There are 4 ways to turn a row about zero (a turn may also mirror it). The second row of each pair is the first, turned, with some noise. The first 40 pairs use one turn. New pairs use 3 turns, one after the other, and a turn may come again.
Some pairs, each with its turns in order after it:
[-25  39  37 -10 -22 -37 -18  21  20]
[ 32   4 -54 -25  26 -11 -25 -20  -9] | k723

[ -6 -19 -10  28 -14 -27 -41 -11  14]
[ -1   2   5  17  30 -41 -32   1  -2] | k617

[-17  42  22   6 -38 -18 -16  34 -35]
[-27   6 -65 -16  16 -21   5   5  31] | k228

[  1   7  -9 -28  12  -1  12  21 -38]
[-10   3 -25  -4 -36 -16  29  -8 -13] | k228

[-21 -18  23 -22  24  20 -10  41  11]
[ 34   4   4 -30  -9  17  34  -8  22] | k228

[ -9   4  23  10 -25  34  -7 -28  -6]
[-30   0  13  18  24  -8 -20 -25 -18] | k723

[-20  39 -28  30  13  -8 -37  -1 -15]
[-16  38 -18  43 -11 -32  -3  26  -4] | k617

[-12  37  20  32  39   8  10  -5 -37]
[ 20  51  12  33  43   6   0  17 -13] | k723

[ 30 -24  35 -37  41   2  14  -3  -8]
[ 12 -17  55 -29 -38  22  -7   5  11] | k617

[ 34 -41  19 -26  12   1 -26 -15  25]
[  4  -2  38 -28   7   9 -56 -17  11] | k617

[ 25  43  -6  34 -18   9  20  28   6]
[ 10  -1  -7   6  31   9  50 -20 -29] | k723

[-38 -12  24  34  -9 -38   0   0   7]
[ -7 -25 -10  -4 -45  36   3  -6  -5] | k748

[-31 -20  22  17  43 -17  22  18  19]
[  2  -2 -58  23 -33  18   2  -4 -20] | k748

[ 28  10  21 -31   8 -17  -6 -22 -31]
[-12  -9 -32 -15 -13   6 -16 -26 -40] | k228

[-35  16   1 -10  -3  21  28  39  14]
[-25  -3 -28  -4 -12  11  36 -29  18] | k617

[ 41 -18 -39  35   3   7 -37 -37 -30]
[-48  31  35  -3  41  28 -27   1  -6] | k748

[  4 -29  -1  13  33  32 -32   1  20]
[-27   6  29 -19  13 -31   6  19  28] | k723

[ 43  -5  29 -19   3  34   6  21 -29]
[ 19  16  48  -7  -9 -19   0 -16 -37] | k723

[  0  11  17  30 -33  11  -2 -30  11]
[-14  -5  -5  19  24  24 -35   2  20] | k228

[43 25 42  7 11 -3 35 -7  9]
[-29 -19  -3  36   0 -44   4 -39 -14] | k748

[ 31 -23 -15  33  29  39  -7  29  27]
[-17   1  37 -22  16 -20  58  15  21] | k723

[ 25  36   7  11 -12   8 -12  36   7]
[ 15  -2 -26 -12 -11 -31 -16 -11  36] | k228

[ 17 -23  43 -12 -18 -34 -14  32 -41]
[-30 -39 -31 -51  14 -12  22 -33   0] | k228

[ 10 -23 -40  20 -13 -17  43  -8  18]
[ -1  40  27  12 -44  -2 -19 -11   2] | k748

[ 36 -30 -31  32  25  -3 -32 -32  15]
[-29  43  17  16  26  40 -23 -11 -35] | k748

[-31 -25  11 -40 -19   3  39 -41   7]
[  0 -49   4  28 -14  13 -50  -6   5] | k723

[ 26  28  27 -35  37 -27  40  40  27]
[  4 -46 -16   2 -64  40  -5 -21  30] | k617

[ 38  24  43 -11 -25 -28  34  24   8]
[ 18 -51 -20  -4  -5  46  -6  15  25] | k617

[ 18 -36   7 -31 -11 -37  25  24 -32]
[-13 -60  32  -5  17  32   4  -4  -8] | k617

[  0 -14 -14  -5  17  20  43  37  13]
[ 14  29 -25  26 -23 -33 -18  26   7] | k748

[ -3 -43 -23  38  25   8 -22  -9 -10]
[-30   7  51 -23 -12  12  -2  30  -2] | k228

[-26  25   4 -19  13  18   9  -6 -11]
[ 16  -8 -32 -16  14 -13   6 -13  26] | k748

[-30 -25  -4  20 -17 -14  13  26   0]
[-18   0  14   5  24  -5  33  10  22] | k228

[  7  30  11   5 -42  30   8 -21 -30]
[-20  -1   3  24  13   8  -7 -34 -46] | k723

[ 34 -42 -36  15  35  38  36  16 -13]
[ 29  16  50  29  -8  24  24 -52 -31] | k617

[ -3  11 -35  34 -34  -5 -42 -15  37]
[  7   0  14   3  35 -15 -44  45  14] | k228

[ 42  -8  -9 -19  21  37 -13  12  21]
[  1  30   4  16  43 -28   3  16 -30] | k748

[ 27   9 -14 -35  -4  18   0 -30 -36]
[-12   1  18  27 -35  -9 -11   9 -45] | k723

[ 37 -15 -39  40  10 -42 -17  -2  -3]
[-20  12  34  19  -5  28 -55 -15 -24] | k748

[-32   4  23 -40  11  37 -14  15  -7]
[-44  24   7 -34 -23  15  17   1  16] | k617

New pairs. What belongs after each?
[-19 -12 -40 -15 -20   0  -1  -8  29]
[-31 -33  -1  19  13   8  31  24  14] | k617 k617 k617

[-34  39 -16  35  -7  -2  30  28  29]
[ 29 -11  -7 -26   0  42  -1 -55  15] | k748 k748 k228

[  6  21   9 -29  29 -13  42  10  27]
[  1  52  -6 -14  32  15   0 -26  12] | k723 k748 k723

[ 29  31   5 -10 -19  25 -13  15  15]
[ 21  30 -12  -1  14 -25 -13 -25  18] | k723 k748 k617

[-15 -18   7  -3 -18  12  18 -26  23]
[  4  19 -19 -33   7  -5  -4   0  27] | k228 k228 k617

[-13  42  33  16 -26 -43  40  -7  42]
[ 23  13  26  -6 -64 -26  43  29  18] | k617 k723 k748

[ 20 -14 -17  14  30  42   1 -15 -20]
[ 18  13 -29 -21 -39 -17   0 -27 -24] | k723 k228 k617

[ 22 -21  25  36 -37 -28 -13  32  32]
[ 12   6 -36   0 -17  59 -42  16  -9] | k748 k723 k228

[-35  19 -13  17 -42  10  10 -23  39]
[-35 -21  26 -23  -1  25 -25  23  39] | k617 k617 k748

[ 11   7  14  42  18 -14  -2 -11 -40]
[-49 -30 -29   8 -10 -13  17  -4 -19] | k228 k617 k617

[ -5  36 -18  -3   8 -27  -4 -38  15]
[-15  -2 -41 -12   5  20 -28  21   4] | k617 k617 k748

[ 13  15 -11 -35 -31  30  12  27  16]
[-16   4   7   4   9   9   0 -10 -69] | k748 k228 k228

[-36   1  39   0   3  16  25 -40   6]
[-19 -15  52   2  -8  14  15  17  26] | k748 k723 k228

[-30 -14  36  13 -41 -12  24 -43  39]
[-68 -10  -8   1  22 -24 -20 -24 -35] | k617 k748 k748

[-13   1 -31 -25  24 -18  33  33  41]
[-28  26 -35 -32 -34  -1 -23   2  34] | k748 k228 k723

[  6 -28 -36 -42  -7 -39 -30  42 -34]
[-34  22  25   4 -46  39 -54   4 -30] | k723 k723 k723

[-12  -3   4 -14 -41  -2  30  31   5]
[-22  -6 -20   7  -3  21  -4 -29  38] | k617 k228 k228

[ -8  34   0   5 -18  33 -37  10  -4]
[  8   1 -20 -20 -24 -24  -9  11  40] | k723 k723 k228

[-36 -13  38  -8   2  42 -15  23 -26]
[  4 -47 -34  17 -22  29 -28  25   1] | k228 k748 k617

[-29 -16 -15   3 -43 -42  27 -36 -13]
[-21  25  13  24  21  12 -11 -29  66] | k723 k228 k617

[-15 -34  22   7 -21  -6  -5 -26  30]
[ 16 -36 -43  -5  -8   4  -4 -19  23] | k748 k748 k723

[-35 -30  -8  42  16  22  38  -2  30]
[ 43 -13   3 -24   0 -40  -2   8  56] | k723 k723 k723

[-33 -31  13  13  38 -16 -17 -17 -34]
[ 15 -13  -3  -5  14 -11  -9 -19  61] | k748 k228 k228

[ 37 -41  31  11  12 -20  11  42  34]
[-24  21  63  43  -9 -15 -16   8 -19] | k228 k228 k723

[ 43  32  35  -6 -33  20  33   5 -36]
[ 12  10 -17  53 -28  46 -45 -15   9] | k617 k617 k228

[ -1 -10  37 -38 -30  16  33   7 -42]
[  9  19  26 -17  57  26  -1 -36  23] | k228 k228 k723

[-40   3  13  11  19  31 -15 -39 -26]
[ 18  24  38  -4   3  27 -26  42 -10] | k228 k723 k723

[  7  -6  22  11 -23  16  35 -22 -12]
[ 26   3   9  22 -35 -19  17  -7   8] | k748 k228 k617

[ 43  -1 -40  36   8   5 -28 -14  33]
[ -4  10 -42   5  43  41  32   7  18] | k617 k748 k748

[  4  32  -2 -13 -21 -30  -7 -10   5]
[-13  -5  19 -21  -4  22 -35   7  16] | k748 k617 k617

[ 24  12   0 -40 -41 -16  25  -1  -8]
[  8  21  27  31  11   5  18  13 -45] | k748 k617 k748

[ 25   5 -36  40  20  14  36 -42  18]
[ -8 -19   1 -37 -55 -13 -17 -11  43] | k617 k617 k228

[ 37  28 -11 -32  -3  36 -17  -2  43]
[-37  25   1  18   4  11  55 -18 -28] | k723 k228 k228

[-31  -6  38  25 -21 -23  12 -12  11]
[ 14  22  17 -36   3 -20  18 -18  31] | k228 k723 k228

[  5   6  41 -21 -21 -27   1 -23 -36]
[ 23   4 -18 -27  31 -36  -5 -20 -33] | k228 k748 k748

[ 38   6  31   1  18 -24  -1 -16  20]
[-13 -33 -14 -28   3 -11 -12  19 -24] | k617 k723 k617

[-5  3 41 -1 17 19  4  3 25]
[ 20 -15 -30  10 -24  -9 -27  -4  -9] | k228 k617 k228

[ 15 -26 -21  13  -7  23  -1 -11 -43]
[ 33  10   1  12 -20 -32 -25 -24  -2] | k748 k228 k228

[-30  -2  26  -6  17 -24  18  -5   9]
[  4   1  -4  20  23 -20  23 -14 -17] | k723 k723 k228

[ 25 -37   3  28   4 -15  43  38 -34]
[ 61  33  22 -29   3 -20  32  -9   0] | k748 k228 k228

[-31   1  15 -25  30  37 -23 -22  26]
[-17  20  25  34  30  -9 -18   3 -54] | k617 k723 k617

[-14   5  12   1 -19 -28  15  25 -40]
[  0   3   0  23 -39  42 -12  -9   9] | k228 k617 k723

[-27 -35  -8 -14   3 -22  24 -16 -16]
[ 13 -24  20 -10 -23 -35  22 -16 -15] | k748 k723 k617

[21 32 -9  9 34 21 33 23 20]
[ 20  41 -21 -21 -12  22 -29  28 -13] | k748 k228 k723

[-18  11  24  12   2  -6 -25 -35  39]
[  2 -30   4  25   3 -45   7  25 -16] | k617 k723 k228

[ 40  -6 -18  35  14  33  -8 -26  33]
[ 42 -12 -24 -16  12  -6  11  -6 -58] | k228 k617 k748

[ 36  32 -29  27   0 -41  28 -14  31]
[-55  -2  53  22   3   3 -27  23   8] | k228 k748 k723

